The first 8 rows are patterns. Each new row is the sum of 2 different patterns, raised or lowered, with some noise. Before adding, each is slid sideways (what falls off one end comes back at the other) and multiplied by a number that may be negative. Names go in the order of the patterns.
Known rows, each followed by the names of its patterns:
[-29  12  -6  27  21  -7 -25   8 -18  12   9 -17  19  14 -27  -9  23 -19
 -10  12  19 -23  11  -4  29   6  21  20 -14 -12 -12  23   1   3  -2  11
  -8 -30  11 -22 -15  -8  10   6] -> J_293
[  8   6   2  18  16 -18  12   8  11  16 -25  -9 -22 -16  -5 -23  29  11
  -3  -7  -2  16   7   6 -17   4  29 -24  11  24   9  20 -11 -24  30  28
 -22  30  20 -28   5 -30  -6 -29] -> J_640
[ 26 -13   7  12  22 -10  15  28   9 -19 -20  21  31  -8  -4  -6  11 -11
  -2 -21   7 -22 -16  -6  -2  -3 -10  -7   2  28 -21  15 -25  21  30  -3
  -9  15  11  -5 -23  29  -6  18] -> J_844
[-17  25  -6  15  26  14 -18   0 -28  10   3  17  19 -11  27 -20  14   9
 -20 -27  -8  24 -28  30  -2  -7  28 -19 -18  18  12   5  20  25  18  22
 -24  13  23  15 -22  -3 -29   6] -> J_765
[-29  21 -28 -15 -10  28 -28 -13  11  21 -15  16   0  23  15  -6  18  20
  23 -15 -29 -22 -29  27  28 -22  27 -30 -30  26  -5  20  -4 -16  27 -14
 -14 -27  16  -4 -17  10  30  10] -> J_182
[ 16  30 -29 -17   4 -13 -16  -5  -8  25  19  -4  11 -12  25  16 -11  10
  21 -10   2  -6  14  24  31   1  25  17  26 -25 -11   3  16  15  -1 -23
 -12  -3  25  17  26  26 -20   5] -> J_77
[  5  26   4  -1 -28  -1   8 -28   4  28  15   1 -29 -24 -21 -28  16 -18
 -17  11   8  11  -9  15  11 -14  20 -21 -13 -30 -15 -15  10  25   0 -15
  -5  27   0  -5 -27  13 -27  29] -> J_718
[  7  -4 -13  -5  21 -23   8  20 -29  20  -6   6 -12 -14   8  17   1  -4
 -24  13 -23  10 -11  -6 -27  -8  25 -25  -2  13 -26 -20  24 -16  25  15
   2  22  25   6 -16  30 -28 -11] -> J_124

New rows, each followed by the names of its patterns:
[  9  -5 -37 -10  31 -32  -3  -4   3  -6  -3 -32  31  16 -32   5  11 -33
 -20 -35  -3 -31  -4 -19 -22  -7  -9 -18  -7 -15   3   8 -30 -26 -24 -22
 -22 -22   4  -5 -30 -26 -22  12] -> J_640 J_718
[ 12  16  20  -5  -1  13 -32  -8   2  -3 -17  -3  19   5  -7  28 -40  35
  22   8 -11   4  17   8 -12  19 -20  28   2   2  -1   6  -3 -12  31   6
   3   0 -32   1  46 -17  20  14] -> J_844 J_124
[-10   1  14   0  -5  -8  34  12 -20   6  11  30  20   6   2  22 -20  32
   1 -13  19  37 -30  -5  33   5  -8  26  27   2  26   3  45  25  38  19
 -18 -12 -12  42  25   4  24   3] -> J_293 J_182
[28 58 15 44 39 31 26 38 57 43 71 61 10 31 69  2 73 45 13 41 10 24 48 27
 31 68 64 20 43 61 33  1 45 57 10 78 39 49 14 68 58 26 11 50] -> J_182 J_124
[ -9   4  -2   4   3  -3  18   9   8  -5  -4  13   3  -1  21  40   2  15
  30  -1   6  10  15   5  22 -18 -14  12  15  -7  15  -9  10  14 -11  -8
  35  15   2  16  22  -9  -2  16] -> J_293 J_765
[-25 -13 -17  19 -19 -33 -14  -5 -45  -9  -7 -32  -4 -40 -28 -14  -2 -54
  -3 -30 -15  33  -6 -28   3   8 -15 -50  29 -25  -8  28 -39  -3  -5  16
 -11  -2  -1  -4 -29 -17  -2  36] -> J_844 J_124
[ -4  16  22  18  38  31  34  11  28   3  20  21  20   3  14 -10  21  22
   9 -24  30  25 -18   8  11   7  19  15 -12  52   7   1  51  31  43  10
  56  -7   6  22   0  -4  26  24] -> J_640 J_124
[-13 -26 -15 -26 -29  29 -10 -33 -11  17  -6   8   1   3 -23 -13 -18 -30
 -25  14   0  26 -21 -11 -21 -21   0 -26  28 -20  -4  15  21  -3 -30  28
 -35   2 -11 -36  15  22 -23  -5] -> J_293 J_765
[-20 -21  -6 -10 -11 -19 -11   7 -35   5  15   9   1 -13 -39  16  10 -37
  10  18 -33   5 -41 -16 -42 -10   2 -19  14   1 -25   8   9   5  -5 -20
 -28 -31 -22 -27 -24  24  -4 -18] -> J_640 J_765
[-19   3 -19 -13  14 -31 -29 -23  12 -11  -6   4 -17 -28 -16 -27  18  -1
 -22 -15  27  21 -23 -19 -11 -26  13   0 -37  12 -36 -21  -8 -25  15 -17
 -37  18 -22 -15 -40 -14 -32 -20] -> J_182 J_77
[-44 -28   6  15 -30  14 -34 -27  -1 -19 -33   5  -1 -23  -1   2 -21 -18
  16 -25   1 -25  -7 -36 -42  -9 -13   8 -20 -21  -2 -20 -31   3  12 -13
   6  -7   4 -28 -21   2 -15 -11] -> J_293 J_182
[-10  -3 -31 -17 -20  -2 -39 -29 -17 -21 -27 -25 -24  -8   5 -30  -6 -39
   4   8 -25 -18  -1 -15 -18 -29   3 -10   7  -6 -15  -8   0 -18 -26 -10
   3  -7 -29 -35 -11  -5 -13 -14] -> J_844 J_77
[-10 -24  -5  -6 -38 -21 -10 -35 -43 -10 -19  16 -16  12 -29 -27  -9 -35
 -35  11 -22 -36 -21 -26  -7 -19   7  -9 -13 -10 -39 -35 -24  -7  -8 -21
 -37 -21  -5 -18 -41   2  -8 -38] -> J_293 J_640
[-39 -10  -6  -6 -43 -19  -5   4 -32  11 -35 -16 -34 -27 -23   7 -21 -28
   0  -7 -29 -22 -20   1   1  10  15 -22  -9  -9 -31 -28 -14 -10 -30 -36
   7 -18   0   2  15   0   1 -34] -> J_77 J_718
[-24  34  -1   0  10 -10  27  30 -11  -9  27 -13   3  33   8  38  23  51
  16   7  21   2   7  19  -4   4   9  -1  35  14  28  27  31  42  -6  10
   3  18  22   6  -7  -3  32   4] -> J_640 J_77
[  3  33  59  -9  32   6  13  56  40  16  25  43  34 -19   6  42  57  19
  -4  13  20  28  34  49  47  64   1  49  52  54   2  13  39  21   8  -4
  37  32  62   3   7  13  48  27] -> J_844 J_77
[ 23  42   6  14  36   1  -4 -15  33  43  -9  15 -11  25   0  -8 -30  10
  -8 -22  17   4  -3   9  -7   3  41  -9  21  -8  39  45  14 -13  26  27
   9 -27  31 -15  24  24   6  11] -> J_844 J_765
[ -6 -21 -28 -14  -9 -18   1 -19 -16  -9 -39   7 -40 -41 -39  -2 -26 -50
 -23   3  20   7 -29 -45  -3 -10   7   2 -41  -9 -16 -54  -4   6 -38 -43
  22  20 -32  10  -4  18   2 -11] -> J_293 J_77
[ 24  12  -9  -2   9  12  -8 -23  14   5  -4 -31  -1  -4 -25 -29 -32  25
 -47 -21  -2 -30 -25   4 -28  18  34 -24  29  -6  20  13  16 -37  -1  11
 -17 -37  16   6 -11  28   0 -19] -> J_844 J_124
[ 48  47  44  33   6  54 -10  27  18  27   2  12  48   0  32  35 -15  23
  44   1  44  27  37  60  32  17  23  40 -13  36  31  42  17  37  43   3
  31  35  -7  55  14  32   9   5] -> J_640 J_124
[  4  16   7   4  -6 -13  19 -12   8   0  13  32  18   3  -1  29  -5   9
  15  -3  28  18   9  10   8   0  -6   6   0  25  -9   1  -3  30   6  17
  10  24 -14  10   1   4 -12  21] -> J_844 J_765
[ -2  16 -54  15  11  12 -16 -41 -22 -11 -30   4 -40 -10 -16   7  -5 -20
 -18  -7   0 -11 -27  -8 -52 -37  -1 -10  33   8 -18   7  37  -3 -25  -5
 -17 -43  20  -8   5  -6   9 -49] -> J_718 J_124
[36 44 49 -2 31 12 49 73 20 36 46 83 28 38 32 42 -9 56 66 47 68 53 27 16
 67 26 36 46 62 30 16  4 13 19 39 11 11 60 66 65 57 32 25 47] -> J_182 J_718
[-44 -12 -17 -16 -49 -22 -30 -34 -25 -40 -29 -33 -14  -3 -42 -43 -31 -48
 -21 -62 -21 -39 -44 -24 -19 -14 -32   2 -35 -40 -37 -37 -29   0 -26 -48
 -27 -51 -42 -33 -56  -3 -30 -30] -> J_765 J_182
[-26 -39 -52  -1 -57 -25 -13 -27 -26  -3 -47 -18  -4 -45 -27  -7   2 -52
 -34 -45 -25  -9   7 -24 -24 -51 -54  10 -32 -12 -29 -32 -17 -61 -28 -58
 -31 -36 -31 -16 -29 -13 -50   7] -> J_293 J_182
[  2  20   3  30 -18  28  30  23  10  32  29   0 -11  21  21  24  31   0
  19  13   4   8   8  20  13   6  -1   9  38   1  23  18  11 -11  14 -14
  20   3 -11  20  14  -9  -2  18] -> J_293 J_844
[-28  11 -19 -28 -45   8 -54  10   2 -16   2 -22 -35 -26 -21 -35  -3   6
  -5 -33 -33 -51 -27 -46  -4 -51 -35  10 -29  -6 -18 -23 -22 -14 -12 -18
 -18 -40 -14 -11  -7  -7   1 -46] -> J_718 J_124
[20 47 12 44 -6 21 15  8 14 31 24 48 44 14 27 -7 53 37 41 11 38 49 45 20
 36 42 24 52 18 15 47 57  7 37 50 20 -4  2 30 70 13  9 11 54] -> J_844 J_765
[-33 -25 -34 -19 -34 -35 -13 -19 -30 -42  -9 -40 -24 -22 -40  -2 -23 -26
 -39 -16 -25 -37 -37 -29  -8 -32 -42 -22 -15 -11   5 -35 -11 -32 -14 -37
 -33 -19 -11 -34 -17 -21 -12 -41] -> J_844 J_765
[55  0 -1 26  7 -6 64  6 34 28 55  5 13 27 23 -9 40  2 -5 22  3 37 20 53
 29 12 40  7 23 13 11 30 11 21 12 48 21  9 42 26 12 18  7 35] -> J_640 J_844
[ 29  12  58 -27   6  26 -15  23  29  -3  27  29  -1   6  -7  19  48  -1
   4  20  28  21  36  24  47  20  23  24  11  25  14  10  42  22  26   5
 -15  20  -8  51  19  26  51  26] -> J_765 J_77
[15 14 21  7 16 -1 41  7  2 18 44 35 39 22 36  5 23 19 23 10 48 30 44 17
 22 26  7 37 -4 31 23 32 37 48 27  2 52  0 21 37 13 26 46 21] -> J_293 J_765
[ -4  23 -27  -5 -25  19  -4   9  36  -3  18  -5  25 -25  -8  -4  -1  15
 -10  18  38  25 -10  -1  17  13  22 -30  -5  27  16  -3  10   2  14  43
 -15   9  40  34 -39   7  13   3] -> J_293 J_77
[-31 -24 -57 -41 -15 -30 -28 -59 -50 -37 -53 -38 -37 -45 -23 -36 -40 -53
 -27 -37 -46 -36 -31 -37 -52 -49 -48 -27 -11 -27 -38 -44 -30 -48 -47 -37
 -30 -55 -32 -16 -10 -33 -29 -42] -> J_77 J_718
[ 14  -1  -4   3   8   8  -2   5   3   1  17   1  28 -25 -20   9  -5   3
   0  -9  23   5  -9  -5  -3  15   1  -4  19  16 -16  10 -15   4  12  29
 -13  10  18  26 -17  -1   3  20] -> J_182 J_77
[  4   7   4 -14 -16  36 -20 -11 -18 -20 -38 -33  29 -29 -12 -17   0  26
 -14  13   1  -9  10 -11 -22  -4 -32  12 -42 -12  -3 -19 -42  -5  13 -18
 -16 -15 -50 -24  -6 -28  -9  30] -> J_77 J_124
[ -5 -26 -14 -25 -41 -20 -48  -2 -60 -14  -7 -10 -36 -13 -42 -14 -29 -63
 -43   0 -32 -32 -64 -13 -25 -41 -23 -45 -31   5  -5  -8 -49 -27 -35 -52
  13 -35 -43 -66  -1 -17 -17  12] -> J_77 J_718
[ -5   8  17  -6  45  33 -24  28  33   5  21 -24   8   2  14   1   6  47
  41 -21 -12   5  32  27   6 -34  -3  29   5  28  50  35   1  -5  -4  59
   3 -33  37  12 -38   4 -34  20] -> J_640 J_77
[ 20   3  -2  14 -12  29  -6  19  -3   6  20  17  16  13  -4  10 -25   4
 -18  14  -1 -10  41 -29 -10  28 -20  -1  21 -14  40  11   3  10  29  12
 -12  32  -4   1  -2  13 -19  -7] -> J_182 J_124
[-21  -7 -25 -32 -58 -41 -50 -45 -21 -42 -38 -11 -18 -30 -29 -17 -27 -31
  -6 -56 -38 -67 -49 -41 -31 -21 -35 -36 -48   4 -28 -40 -50 -14 -49 -11
 -15  -9 -33 -21 -61 -26 -26 -47] -> J_718 J_124
[ -7 -38 -10  -8 -13  -4 -30   6   4 -15 -12  -2  35  15 -33 -46  14   1
  -8  -6 -27  14 -10 -35 -33  11 -43 -32  -4   3 -31 -10 -19  13  17 -12
  18 -42  -3   5   7 -22   9  -7] -> J_293 J_844
[ 46  -6   1  56  42 -20  34   2  -5  16  -6  16 -24  37  -5  21  30   2
 -27  12  35  -1  46 -10  -6  14 -19 -12   5  40  24  23  27  22  41  -3
  22  12  24  15 -13  -4  37   2] -> J_640 J_765
[ 20   6  24  39  -4  21   9  27  14   4   6   3  -1   8 -22  38  26  -2
   9  23  34  19   4 -11   7  25  -6  13  28  29  32   9 -13  44  42 -14
  49  21 -18   5 -22   2  -8  31] -> J_640 J_718
[ -3 -29  -1  14   4   7  24  17 -10  16  12  -3 -12   5 -39  15 -29   8
 -19 -39 -12  -9  -7   6  14  38 -41 -11  -8 -40  26   8 -29 -18  -6 -14
 -16 -27  20  25  -5 -38   8  12] -> J_844 J_182
[ -6 -37 -16 -16 -33 -49 -25  10 -36 -21  -3 -31  -9  -4 -14  -8  20  16
   7   3   9 -17  11 -52   4  -9   1  -4 -27  17 -21  17  -1 -25  30  -9
 -18 -39  -7  22   1 -16 -19 -24] -> J_844 J_124
[ -5  -4   1 -16  -9  -1   3  -2 -24 -24  -7  -8  10   0 -19   4  14 -19
 -13  -5  -8 -22  10   9 -11   2  -5  -1  -2   9  -6  -9   0  -5   8 -14
 -13 -17 -10  -4 -30  -4 -15 -13] -> J_293 J_718
[-17  -2   7  34   3   3   1 -24  31 -10   7  10   9  28  -9 -30  -6  -5
  13 -18   8   6   4   3  -1 -18   3 -26  12   2 -19  35  34  -4  37  26
  31   4  28  -8  12  32  -7 -33] -> J_182 J_124
[-12  41  46  39   4   5  27  31   2  21  16   6  -1  15   9  11   8 -20
   6  -7   6   3  25  14  35  11  27 -27  20  41  29  19  42  37  -4   3
  51   3  26  30   3  13  17  39] -> J_844 J_718
[ -6  37 -12  14  24  62  62   1  29  17  45  41  -1  15  27  71  -3  74
  41  30  59  16  20  53  38   8  63  40  66  32 -18  42  58  27  -2  35
  22  11  19  39   5  53  44  32] -> J_844 J_765
[-32 -19 -49 -16 -33 -13 -38 -55  -8 -36 -50 -23 -10 -30 -10 -34 -54 -47
 -32 -63 -18  -7 -65  -6 -34 -31 -20 -35 -15 -37  -1 -45 -43  -4 -50 -42
 -41  -8 -33 -21 -33 -24 -44  -1] -> J_182 J_124
[  5   8 -13   6 -24   4 -19  18   8   5   8  11  -8  -7 -28  14  -5  12
  15 -11  16 -10  10  -2  -3  -4  -3   0 -24  19   8  -8  10 -10 -10   2
   5  -5   8   4   0   5 -12   1] -> J_844 J_765
[19 26  1 15 25  7 14 39 27 25  1  3  4 13 20 11  2 37 31 23 14 22 28 29
 37 16  7  5  4  7 33 32 14  5 35 42 21 28 20 32 16 25 15 35] -> J_77 J_718
[  2  62  29  37   2   5  63   1  15 -14  24  61  70  49  19  -7  38  21
  39  46  32  43  -8  52  53  -7  24  60  42  17   8  40   2 -15  31  69
  22  31  40  38   5  42  47  46] -> J_293 J_182
[ -4  -3  36 -10   4  34  29  21 -31  20 -24  -2  19 -39  13  29 -17 -20
   7 -16 -15 -22 -33   7 -10 -32 -21  10  25  41  -6   8 -28  12   7 -11
  -6   5  -6  14 -19  14 -15 -24] -> J_765 J_77
[ -8 -19  17  -3  19  -1  11  -5  12  -7 -17  -8  26   7  32 -10   3   5
 -22  17  -8  24   2  -9   9  37  21 -22  37 -14  -6  13 -32  12   6  -7
  -1   4  -5  -9 -16  -7  29   1] -> J_640 J_765
[63 39 45 54 70 45 63 51 35 53 39 43 21 59 42 60 42 38 41 58 38 45 59 52
 27 41 29 29 43 58 43 33 49 37 36 42 57 51 37 39 41 55 58 41] -> J_640 J_844
[ 40 -11  -4  31  -9   1 -15 -22  30  38 -21  -5  47 -12   1  16  11  49
  21  20  -1 -17   9 -21   6  21   3  17   2 -19  30  -2  36  26  24  41
 -25  14  -2  23  22 -22 -19  -5] -> J_640 J_765
[ 13  29  24  19 -35  26  -6 -10  13  10 -10  -5  -5 -50  14 -27  10  11
 -36  -4  28  22  -1  37  34   5  41 -39   0  -5   4 -34  11  -5   9 -32
  22  27  18  22  -8  -6 -25   5] -> J_765 J_718
[-20 -40 -41 -37 -15 -60 -27 -48 -52 -36 -37 -29 -54 -25 -34 -57 -45 -13
 -32 -35 -42 -26 -18 -20 -35 -36 -16 -30 -37 -19 -29 -30 -34 -27 -33 -24
 -24 -55 -13 -41 -14 -51 -57 -31] -> J_844 J_124
[ 7  4 48 40 20  3 -3 31 24 -6 27 52 -8 10 -4 31  0 45 24 31 18 37 -2 14
 16 42 33 18  5  3 -4  5 12 27 40 11 14 36 48 31 13 28  7 43] -> J_640 J_765
[53 29 46  9 18 48 53 27 44 30 33 59 16 29 61 53  2 47 42 29 20 52 15 32
  9 35 21 29 55 37 45 19 47 20 32 27 37 52 18 47 55 48 22 35] -> J_293 J_77
[ -3  15  -1  45  23  -9   7  41  28 -20  24 -29   0  -3  -7 -27  -1   2
 -30   5  15 -32  12 -12   7  10 -30  18  -4  18  18 -24   5 -10  18 -13
 -20  -5 -12  41  -6 -11  16 -14] -> J_844 J_124
[  2  21  44 -21 -10 -21  -4  -1 -34  33 -25  15  34  54  23  -6  19 -46
   3  24 -18  -5  19  -8  15 -15   8 -47 -18 -37  20  -5   5  -9  16  28
  25 -28   5 -18  34   9  -1  15] -> J_765 J_718
[22 10 18 41 30 39  9 42  0 38  6 -5 22 36 17 35 23 35  0 15 21 -1 41 17
 10 25 41 23 -1 34 18 36 17 -6 34 35 17 13 30 12 19 11 26 48] -> J_844 J_765
[-12   0  -1  34  17  20 -11  -4 -24 -12  23  -7  -2  -5  36  18  -4  10
  13   0  16 -15 -11  12   2  20 -14   1  14  -7   2  10   2   2  -9 -13
 -10  17 -13  -9 -12  34  17   2] -> J_77 J_718
[ 10  12   7 -33 -16 -22 -17  12 -23 -10  10  12  -3 -29  -5  -6  -5  20
 -30  -3 -39 -34  -8   1  24 -11 -22   5  11 -12 -22 -22   7 -35  22   8
  17 -13   5 -39 -11  -2 -14 -13] -> J_182 J_718
